There are 10 hidden switches. A switch that is on adds its own fixed numbers to the row, and there is some noise. The rows also spread widely along 12 directions, which tell nothing about the answers.
In the rows, 128 means zero.
Some rows, each with its switches (1 for on, 0 for off) after it:
[112  94 113 125 108 121 121 114 149 117 143 132 126 115 117 170 132 157
 140 132 144 119 121 176 155 161  85 122 137 143 105 124 138 101 168 143
 161 106 185]
1 0 0 0 0 0 0 0 0 0
[ 97 148 163 114 118 154 152  88 131 108 152 119 135 172  96 101 146  95
 115 107 138 103 155 118 118 124 143 156 174 123 126  82  93 133 131 145
 133 183 131]
0 0 0 0 0 1 0 1 0 1
[161 117 146  99  97 113 127 186 117 105 115 148 106  96 104 144 120 134
 106 135 171 120 126 152 173 155  86 142 154 192 113 108 110 100 112 117
 159 101 111]
1 0 0 1 1 0 0 1 0 0
[ 99 125 190 102  73 123 133 111 130  99 118 143 112 132  94 130 107 159
 125 106 154 133 146 128 134 135 111 107 168 169  96  85 128 132 138 130
 167 125 120]
1 1 0 1 0 1 0 0 1 1
[ 87 160 194  93  79 120 157  95 147 113 155 147 115 148  95 111 113 151
 120 131 144 112 162 115 123 123 122 108 160 169 114  74 114 142 118 141
 151 149 117]
0 1 0 1 0 0 1 0 0 1
[110 168 168 106 105 146 181 127 112 127 153 126 110 168 109  91 135  85
 118 140 125 121 153 137  89 118 117 118 154 120 106  82 130 113 153 187
 131 124 134]
0 0 1 1 0 0 0 0 0 1
[129 145 151 122 103 165 109 122 120 124 109 125 113 155 100 130 114 148
 102  98 142 119 150  80 138 166 138 137 115 143  97 105 114 102 137 133
 108 134 107]
1 0 1 1 1 1 1 1 1 1
[137 113 140 142 118 150 136 138 139 113 128 127 114 124 113 157 113 135
 131 133 158 133 145 140 127 150 117 129 139 157 106 114 145 116 115 114
 138 104 121]
0 0 1 0 0 0 1 1 1 1
[157 122 137 172 112 132 165 127 123 115 111 115 123 159 107 156 105 141
 189  99 135 147 167 120 113 124 112 126 153 190 125  99 139 148 135  91
 132 127  63]
1 1 1 0 1 1 1 0 0 0
[120 141 171 158 125 156 180 130 127 132 119 112 105 151 148 122 106 119
 126 135 120 153 177 122  77 116 154 118 138 129 118  88 150 154 104 100
 125 125  93]
0 0 0 0 0 1 0 1 0 0
[106 134 142  92  86 131 113  78 155 118 153 139 152 165  82 143 104 175
 129 120 151 103 149  89 135 129 111 103 143 161 123 113 112 135 127 128
 137 153 105]
0 0 1 0 0 1 1 1 0 0
[119 132 151 116  95 127 133 121 128 118 118 125 135 138 109 133 127 145
 120 115 128 115 146 126 138 123 111 123 155 151 109 113 126 118 138 135
 139 135 140]
1 0 0 0 0 0 0 0 1 1
[102 113 166 171 140 180 112  99 140 115  76 112  76 131 132 145 122 130
 107 117 120 133 158 139 128 161 179 157 126 118  91 104 148 132 124  97
 132 144 159]
1 0 0 0 0 0 0 1 1 1
[113  86 160 130 133 165  97 105 121  81 104 126 106 138  97 156 125 146
 127  75 168 130 124 154 135 153 148 142 169 154 103 100 118 123 138 100
 168 139 120]
0 1 1 1 1 0 0 1 0 1
[106 151 180  91 118 152 145 118 132 104 114 149 116 132 102 115 115 120
  57 141 118 102 157 130 124 104 150 152 188 149  87 116 122 123  69 134
 149 160 148]
0 1 1 1 0 0 0 1 0 0
[137 124 122 130 127 136 150 149 130 120 161 140 116 129 107 135 115 122
 102 155 141 119 139 145 127 147 113 135 145 137 110 120 130 105 108 145
 137 115 143]
0 1 0 0 0 0 1 1 0 0
[144 172 156 123  79 117 208 149 118 139 118 106 157 165 135 131 108 141
 150 148  90 143 200  92  67  69 100  78 152 160 105 114 175 148 109 128
 107 101  92]
1 0 1 0 0 0 0 0 0 1
[134 145 168 114  96 141 161 134 139  97 118 115 137 138  97 153 136 124
 129 127 127 125 183 124 121  99 111 123 178 169  84 114 155 134 101 123
 143 125 143]
1 1 1 1 0 0 0 0 1 1
[104  95 162 132 116 163 112 112 131  91 116 133  99 144  89 156 103 151
 132 106 175 137 145 146 123 155 133 119 159 139  89  92 142 136 128 105
 161 118 114]
1 1 1 1 0 1 1 1 0 1
[119  91 133 152 129 158 166 160  93 114 145 168 100 120 122 118  68 132
  63 143 142 139  95 193  96 160 117 143 186  95  77 114 145  82 115 171
 162  93 153]
1 1 1 0 0 1 1 1 1 0
[ 93 117 167  82  87 143  72  95 138 104 141 160  86 162  52 121  80 162
 101 124 178 104 132  86 141 154 128  99 127 127 107  94 111 132 129 130
 155 133  99]
1 1 1 0 1 1 0 0 0 0
[134 121 137 155 117 152 123 119 126 112 110 126 110 133 108 146 114 146
 123  98 133 138 142 128 135 164 130 147 128 151  97 112 123 104 139 122
 128 133 124]
1 1 1 1 0 1 0 1 1 0
[166 169 131 138 127 148 120 136 111 125  96 123 122 150  99 111 124 117
  87 109 131 106 163  64 144 127 152 170 127 175 127 121  87 121  86  98
  89 175  64]
0 0 0 1 0 0 1 1 1 1
[ 98  92 150  93  94 138 101 101 152  96 116 163 113 113  81 163  92 176
  76 139 144  98 128 151 158 144 110 126 185 151  63 136 136 106 108 143
 173 123 188]
1 1 0 0 0 1 1 1 1 1
[120 148 175  94  91 145 126 146 122 118 124 106 128 141 115 133 134 151
 119 103 133 142 161 104 124 143 120 102 132 150  97 101 144 113 138 133
 132 107 129]
1 1 1 1 0 1 0 1 0 0
[109 168 188  81  92 141 113 116 146 120 109 104 104 135 109 136 163 134
 127 108 121 123 176 107 151 153 128 120 117 178  98  98 125 108 150 145
 130 130 160]
0 1 0 1 0 1 0 1 0 1
[122 138 163 145  97 137 152 122 168 132 137 124 123  93 153 164 138 173
 142 114 144 136 146 138 155 193 109 151  99 192 111  93 128  95 129 125
 134 121 153]
0 0 1 1 1 0 1 1 1 0
[119 128 127 155 128 140 193  97 160 120 139 114 156 129 138 167 143 132
 139 131  94 120 170 170 120 122 117 154 179 161  95 128 143 121 120 135
 141 150 192]
0 1 0 0 0 1 1 1 0 0
[117 125 145 135 142 171 142 138 111 123 145 121  93 153 114 115 140  75
 119 124 147 127 124 177 109 158 125 144 154 108 110  94 132  95 167 171
 148 113 153]
0 0 1 0 0 1 1 0 0 0

New rows, each followed by its switches (1 for on, 0 for off):
[131 101 134 164 153 175  68 111 127 104  84 132  77 125  91 145 125 116
  96 102 165 112 124 135 168 173 162 187 118 137 107 121 105 108 125  92
 138 158 124]
1 0 1 1 0 0 0 0 1 0
[128 145 145 100 113 146 134 120 124 111 135 138 117 157  78 119 124 111
 112 133 153 103 148 126 130 126 115 135 161 154 108 101 112 117 124 147
 136 138 117]
0 0 1 1 0 0 1 1 0 1
[ 92 130 184  89  87 145 121 100 173 101 146 141  77 142  74 152 123 118
 140 163 174 118 168 138 135 141 106  98 138 146  84  82 153 135 134 145
 170  99 155]
0 0 1 1 0 0 0 0 1 1
[141 161 149 116 103 143 162 118 130 120 112 141 101 156  82 132 109 120
 122 138 113 109 173 114 128 120 117 138 159 182  88 105 128 111 122 158
 125 134 120]
0 1 1 1 1 0 1 1 1 1
[145 137 154 129 112 144 120 135 148 118 118 132  80 136  96 139 113 119
 120 147 156 118 162 101 145 152 132 137 112 160 116 101 123 126 102 107
 124 122 103]
0 0 0 0 1 0 0 1 1 1
[138 144 166 140 130 146 175 131 131 112 105 126 143 114 137 137 138 119
 103 101 106 118 153 151 136 130 142 194 193 197 111 116 109 103  89 120
 139 167 140]
0 1 1 0 1 1 1 1 0 0
[123 122 157 146  97 145 143  79 125 114 101 111 129 188 107 145  88 168
 177  88 129 146 173  90  87 102 140  90 150 167 122  90 137 172 141  83
 132 142  46]
0 0 1 0 1 1 0 1 0 1
[121 159 166 102 109 172 112 113 117 125 114 115 101 180  90 117 116 142
 112  98 128 125 170  66 109 148 154 106 115 138  97  98 124 118 139 139
 107 131  99]
0 1 1 1 1 1 1 1 0 1
[102 138 175 122 109 162 174 139 131 111 166 139  90 136 113 116 119 105
 105 150 149 138 148 158  95 154 120 119 149 108  84  76 154 108 122 172
 150  98 161]
0 1 1 1 0 0 0 1 1 1
[144 117 140 155 132 154  83 105 140 112  60 109  66 155  82 163 117 118
 152 130 138 125 177 106 147 131 147 130 114 160 104 117 144 149 134  79
 130 132 108]
1 0 0 0 0 0 0 0 1 1
[132 159 175  83  70 127 155 165 111 121 123 137 122 140 103 120  91 156
  97 142 130 137 163  95 102 118 105  83 147 157  89 105 147 119 105 143
 128  96  92]
1 1 1 1 0 1 0 1 0 1
[110 117 146 122  83 115 185 110 154  99 197 130 188 159 107 156  96 182
 156 130 160 134 167 114  88  96  92  75 181 153 123  97 145 170  91 102
 151 124  95]
0 1 0 0 0 0 1 1 0 1
[129  89 134 160 119 161 142 124  92 117 114 129 134 148 142 133  84 179
 102  77 142 154 116 129  92 145 143 113 154 115 101 107 123 121 136 113
 137 122  90]
0 0 0 1 1 1 0 1 1 1
[131 160 172 136 105 150  97 129 120 122  78  92 135 136 134 130 134 174
  99  74 115 138 175  48 135 137 170 129  99 162 111 121 124 129 104  78
  99 152  96]
1 1 0 1 0 0 0 0 1 1
[165 126 106 135  90 106 126 126 128 114 124 138 151 142  85 152 101 179
 140 105 132 116 144  88 157 128  94 132 141 192 126 130 103 116 124 107
 126 145  86]
1 1 0 0 1 0 0 1 1 0
[104  84 140 186 157 169 135  64 156  96 109 133 102 128 120 176 121 130
 151 108 157 126 143 190 136 154 159 181 168 157 109  97 124 145 123  82
 163 168 137]
0 0 1 1 0 0 1 1 0 0
[141 141 113 129 103 123 154 122 143 126 159 107 189 136 128 146 146 155
 135 107 120 116 151 108 139 129  99 134 139 161 128 127 112 109 128 128
 119 147 138]
0 0 0 0 0 0 0 1 1 0
[106 130 141 150  91 141 161  71 179 119 166 117 148 153 112 171 119 176
 178 109 133 131 169 107 117 152 107 111 120 159 103 103 146 127 147 138
 128 136 146]
0 1 1 0 1 1 1 0 1 1
[141 168 170 113 110 158 130 151 104 140  93 123  47 185  86 103  89 102
 111 157 107 135 187  70  89 121 148  87 104 122  90 103 164 131 132 144
 108  90  87]
1 1 1 0 1 1 0 0 0 0
[103 146 158 128 122 164 112  99 165 121 134  97 100 159 102 148 152 111
 141 135 136 117 188  98 134 149 151 126 100 118 115  94 144 145 129 110
 118 144 154]
1 0 0 0 0 0 0 1 0 0
[132 148 137 142 115 135 176 146 128 118 143 110 163 122 137 137 157 125
 130 107 116 123 147 147 127 143 104 158 159 163 113 118 134  91 129 151
 120 135 164]
1 1 1 0 0 0 1 0 0 1
[106 145 170  79  69 122 108 124 133 125 113 124 164 125 120 132 119 203
  78 101 116 110 144  79 147 130 124 106 146 169 108 124 122 115 109 119
 133 139 137]
1 0 0 0 0 0 1 1 1 0
[134 152 148 119 109 135 112 111 129 115 118 114 139 148 101 134 144 143
 140  87 150 115 151  95 152 144 126 147 129 191 137  99  94 119 136 111
 118 161  85]
0 0 1 1 0 0 1 1 0 1
[136  83 122 181 122 135 150  92 135 108  96 139 120 111 135 181 109 179
 164  83 121 146 120 189 145 164 111 159 158 194  98 114 125  98 166 116
 164 134 146]
0 1 1 1 1 0 0 1 1 0
[112 118 162 116  98 128 136 108 125 100 137 131 124 147  93 132 126 135
 147  98 149 128 127 151 129 137 101 116 173 164 114  96 126 114 164 148
 168 126 129]
0 1 1 0 0 0 0 0 1 1
[ 74 111 199  82  69 141 126  75 157  91 116 138 119 141  93 161 115 170
 144 111 157 120 157 142 136 135 113 105 177 168  87  78 136 141 143 126
 177 133 149]
1 0 1 1 1 1 0 1 0 1
[ 93 150 177 111 102 167 147  78 161 101 163 107 120 180  75 139 159  93
 162 111 162 116 181 120 122 141 121 131 160 141 103  68 126 139 152 149
 143 148 143]
0 0 1 1 0 1 1 1 1 1
[120 135 139 121 111 133 134 100 142 113 138 129 120 141  96 136 138 127
 125 121 119 109 145 140 146 138 118 142 156 155 107 110 114 108 145 152
 145 147 163]
0 1 0 0 0 0 0 1 1 0
[123 128 159 122 128 173 130 136  99 117  87  96 129 148 142 131 130 148
  94  88 103 148 154 127  89 120 155 110 150 120  80 133 158 107 138 132
 127 113 144]
0 1 1 1 0 1 0 0 0 1
[169 162 130 138 133 155 175 184 141 129 153  80 134 142 126 148 180  56
 138 144 131 131 191 120 119 135 108 144 130 143 108 122 153 102 114 145
 101  99 155]
0 0 0 0 0 1 1 0 1 1
[105 158 177 115  94 141 104  83 177 110 135 145  82 138  69 143 116 141
 132 142 164 104 171  91 157 158 130 134 110 180 105  90 119 132 109 122
 135 150 119]
0 1 1 1 0 0 1 0 1 1
[122 134 147 113 109 159 123 129 119 115 130  99 134 155 108 136 162 121
 137  91 133 129 144 132 131 152 111 125 144 132 102 100 135 101 174 155
 136 116 162]
1 0 1 1 0 0 0 1 1 0
[138 142 135 124 108 139 120 106 145 144  94 136  52 150  85 146  95 116
 143 170 112 120 164 122 133 142 109 105  99 160  89 121 156 111 166 158
 131  96 133]
0 0 1 0 0 1 0 0 1 0
[126 178 170 120  67 114 175 104 118 131 135 155 120 172  92  93  64 165
 127 138 121 131 173  61  84  93 120  82 138 170 116  88 123 153 104 132
 118 141  42]
0 1 1 1 0 0 0 0 1 1
[ 93 161 189 132 112 172 145  66 175 114 109 119 103 141 111 139 148 106
 122 118 126 106 187 110 137 140 160 174 136 156  93  90 117 129 113 131
 125 184 161]
0 0 1 1 1 1 0 0 1 1
[135 123 129 133 128 151 106 140  78 122 127 103 123 162 116 116 142 146
 133  59 139 146 116 132 124 170 126 111 131 136 122  98 112  93 195 143
 127 112 109]
0 1 0 1 0 0 1 1 0 1
[120 150 177 100 109 143 136 127 123 138  70 168  49 118 102 110  76 111
  51 186  97 105 146 145 127 116 141 138 155 152  68 126 143 102 105 165
 149 117 156]
0 0 1 0 0 1 0 0 1 0
[102 146 160  77 101 149  89 133 134 117 125 139 112 102 105 127 142 151
  53 126 134  99 127 122 166 172 125 147 119 133  80 132 117  68 127 172
 133 127 199]
1 1 1 1 0 0 0 0 0 1
[109 130 146 142 108 129 165 109 112 129 129 136 139 134 146 119 104 177
 105 102 104 137 131 142 109 135 130 124 150 145 113 105 118 115 139 134
 141 146 129]
0 1 0 1 0 0 0 1 0 0
[141  99 115 158 141 160 107 116 129 108 107 116 100 135 107 161 136 125
 135 107 149 131 132 158 144 163 127 147 130 139 102 117 125 108 160 119
 141 121 144]
0 0 0 1 0 0 0 1 1 1
[106 146 174 141  96 126 155  94 126 117 109 125 108 164 108 118 101 148
 145 117 115 132 172 107 103 108 141 108 150 153 118  86 136 160 130 111
 132 151  92]
1 1 0 0 0 0 0 0 0 1
[101 109 138 165 120 167 163 106 149 119 170 121  97 156 120 148 106 135
 151 145 137 152 154 153  78 161 120  97 116  88  86  94 177 121 152 156
 136  89 163]
0 1 1 0 0 0 0 1 1 1
[109  97 139 155 127 154 132  65 141 104  94 122 111 145 115 172 124 148
 164 105 129 129 146 175 127 134 131 136 158 162  96 107 139 133 165 112
 159 143 146]
0 0 1 1 0 0 0 1 0 1
[147 126 158  80  97 149 102 168 112 116  79 129  95 132  94 154 110 147
  98 136 143 124 154 117 140 137 111 101 145 169  76 123 154 104 124 127
 141  76 126]
1 0 1 1 1 0 1 1 0 1
[130 135 168 121 119 154  87 135 119 115 102 112 101 132 112 129 132 145
 118  81 157 141 140 101 142 168 147 129 102 162 119 105 110 107 139 106
 125 130  90]
0 1 1 1 0 1 0 0 0 1
[ 98 159 176 163 126 168 185 106 121 138 115  99  92 186 135 104 122  94
 134 131  99 140 190 118  67 113 166 115 146 100 106  79 163 159 140 130
 117 135 121]
1 0 0 0 0 1 1 0 0 0
[105 120 192 157 148 190 121  93 128  99  75 106  78 149 118 131 148  87
 126  85 130 127 152 155 124 142 180 177 166 139 102  85 128 126 140 110
 151 159 150]
0 0 1 0 1 0 0 0 1 1
[ 95 103 194 110  95 129 110  93 161  84 145 159  57 143  57 144  94 135
 156 133 205 128 146 144 151 156 116 106 162 175 114  48 120 162 127 102
 195 121  92]
0 1 0 1 0 0 1 1 1 0
[ 81  83 143 114 135 170  57  67 148  96 110 151 122 113 102 155 111 185
  61  99 152 101 104 145 160 160 163 154 147 122  88 140 107 107 113 113
 166 169 178]
0 1 1 1 0 0 0 0 0 0
[102 204 208  92  98 156 109 115 139 144 110 118  54 146 107  84 142 115
  86 126 116 112 179  60 146 176 167 136  69 149 110  77 102 104 135 159
  98 153 129]
0 1 0 1 1 1 0 0 0 1
[167 121 103 162 121 135 189 174  72 112 167 124 163 172 110 116 108 117
 151  87 157 156 123 147  89 133  87 124 179 136 127  95 118 111 151 141
 129 109  60]
1 1 1 1 0 1 1 1 0 0
[114 152 165 123  88 111 184 123 120 115 147 125 161 147 125 109 129 146
 128 103 114 126 151 123 115 113 116 131 183 160 128  89 114 132 124 132
 140 160 116]
1 1 0 0 0 0 0 1 0 0
[118 169 173  77  77 128 140 168 134 132 182 108 156 137 126 110 146 145
  98 124 148 123 151  83 121 143 102  87 119 137 121 102 131 102 120 158
 121 100 137]
0 0 0 0 0 0 1 0 1 1
[125 144 152 164 149 182  95 111 136 135  93 112  87 144 125 134 109 139
  95 116 122 131 167  82 118 154 191 150  89 131 110 127 135 124  96  88
 100 152 106]
0 1 1 0 0 1 1 0 0 0
[141 184 176  93  83 137 148 180 120 137 169 134  87 168  85  85  89 116
  97 166 155 134 178  49  95 137 121  76 104 130 115  84 139 129  88 151
 105  89  62]
0 1 0 0 0 1 1 1 1 1
[129 188 155 130 101 143 133  76 151 125 122 106 128 178  83 132 143 133
 165  95 129 114 198  53 137 136 140 143 105 197 131  93 101 141 130 112
  92 185  74]
0 1 1 1 0 1 1 1 0 1
[103 154 174  92  94 131 103  88 157 104 116 135 118 131  80 136 144 142
 122 110 142  97 161 108 174 140 129 151 143 187 113 101 104 123 126 125
 146 173 140]
1 1 1 1 0 0 0 0 0 0
[110 111 127 159 123 167 146  87 115 114 141 137 125 165 112 122  89 151
 114 111 142 131 133 129  89 134 141 125 145 100 102 102 124 129 137 135
 130 146 107]
0 0 1 1 0 0 0 1 1 1
[144 109 164 124 115 131  90 155 120 108  95 129  98  97 119 142 121 140
 116 103 169 134 113 142 165 165 119 144 134 191 131 112 113 102 121  97
 161 115 102]
0 0 1 0 0 0 0 0 1 0
[138 202 168 136 101 139 204 137 139 133 157  98 149 155 131 105 159  97
 138 122  94 130 195  88 103 117 122 147 136 164 126  92 130 118 103 144
  97 153 123]
0 1 1 0 0 0 0 1 1 0
[156 113 118 136 142 153  97 127 124 115  92 145  66 142  72 148 106 112
 119 138 139 108 136 139 151 152 130 151 129 164  99 135 126  97 137 135
 133 119 125]
0 1 1 0 1 0 1 0 0 1
[106 127 171 127 108 152 145  95 133 108 111 140 119 127 117 134 109 156
  96 109 121 120 143 136 122 134 143 146 166 154  86 108 126 112 115 138
 148 150 150]
0 1 1 1 1 0 0 0 1 1
[103 137 162 147 119 163 146  92 173 104 166  86 129 142 117 164 203  98
 198  83 165 132 162 160 150 190 112 162 128 160 122  64 124 108 183 142
 141 140 182]
0 0 1 1 0 0 1 1 1 1
[142 170 147 121 107 142 223 147 117 122 182 141 141 183 100  89  98  85
 107 167 138 118 180  97  62  75 117 119 174 117 118  88 127 152  72 145
 117 137  71]
0 0 1 1 1 0 0 0 0 0
[ 97 155 173 102 109 163  96  97 114 119 125 137  95 153  93  90 121 138
  73  97 132 114 127  96 138 163 158 140 122 126 108  91  94  98 143 158
 129 161 128]
0 1 1 1 0 0 0 1 1 0
[142 153 165 119 130 179 129 157 101 107 111 133  62 170  62 106 118  66
  87 135 148 114 164 107 118 135 148 148 156 122  84  94 135 115 108 150
 123 120 113]
1 1 1 1 1 0 1 0 1 1
[130 157 177  70  56 105 109 129 148 101 147 140 108 153  48 128 122 137
 151 121 179 112 171  77 171 142  85 100 141 201 123  74  99 140 131 124
 150 130  75]
1 1 0 1 0 1 0 1 1 0
[158 139 113 180 147 160 159 142 135 128 142 101 126 130 134 149 151  96
 151 118 150 135 156 142 124 167 119 171 107 151 121 113 125  99 129 125
 104 129 118]
0 0 1 1 0 1 1 0 0 1
[118 102 149 158 136 145 161 143 110 116 147 104 114 139 145 131 139 120
 149 100 136 159 132 180  96 149 122 112 149 118 118  93 149 116 168 134
 155  97 143]
0 1 0 0 0 0 0 0 0 0
[137 120 104 144 120 147 148 101 130 104 153 133 127 172  65 144 130 101
 157 122 155 103 143 148 138 138  94 152 169 143 108  99 116 118 160 153
 139 144 130]
1 0 1 1 0 0 1 1 1 0
[133 126 151  99  90 123 119 130 137 110 129 116 164 133 110 162 130 191
 127  94 137 131 155 103 143 126 106 101 153 191 110 122 132 123 120 107
 144 121 121]
0 1 0 1 0 0 1 1 1 0
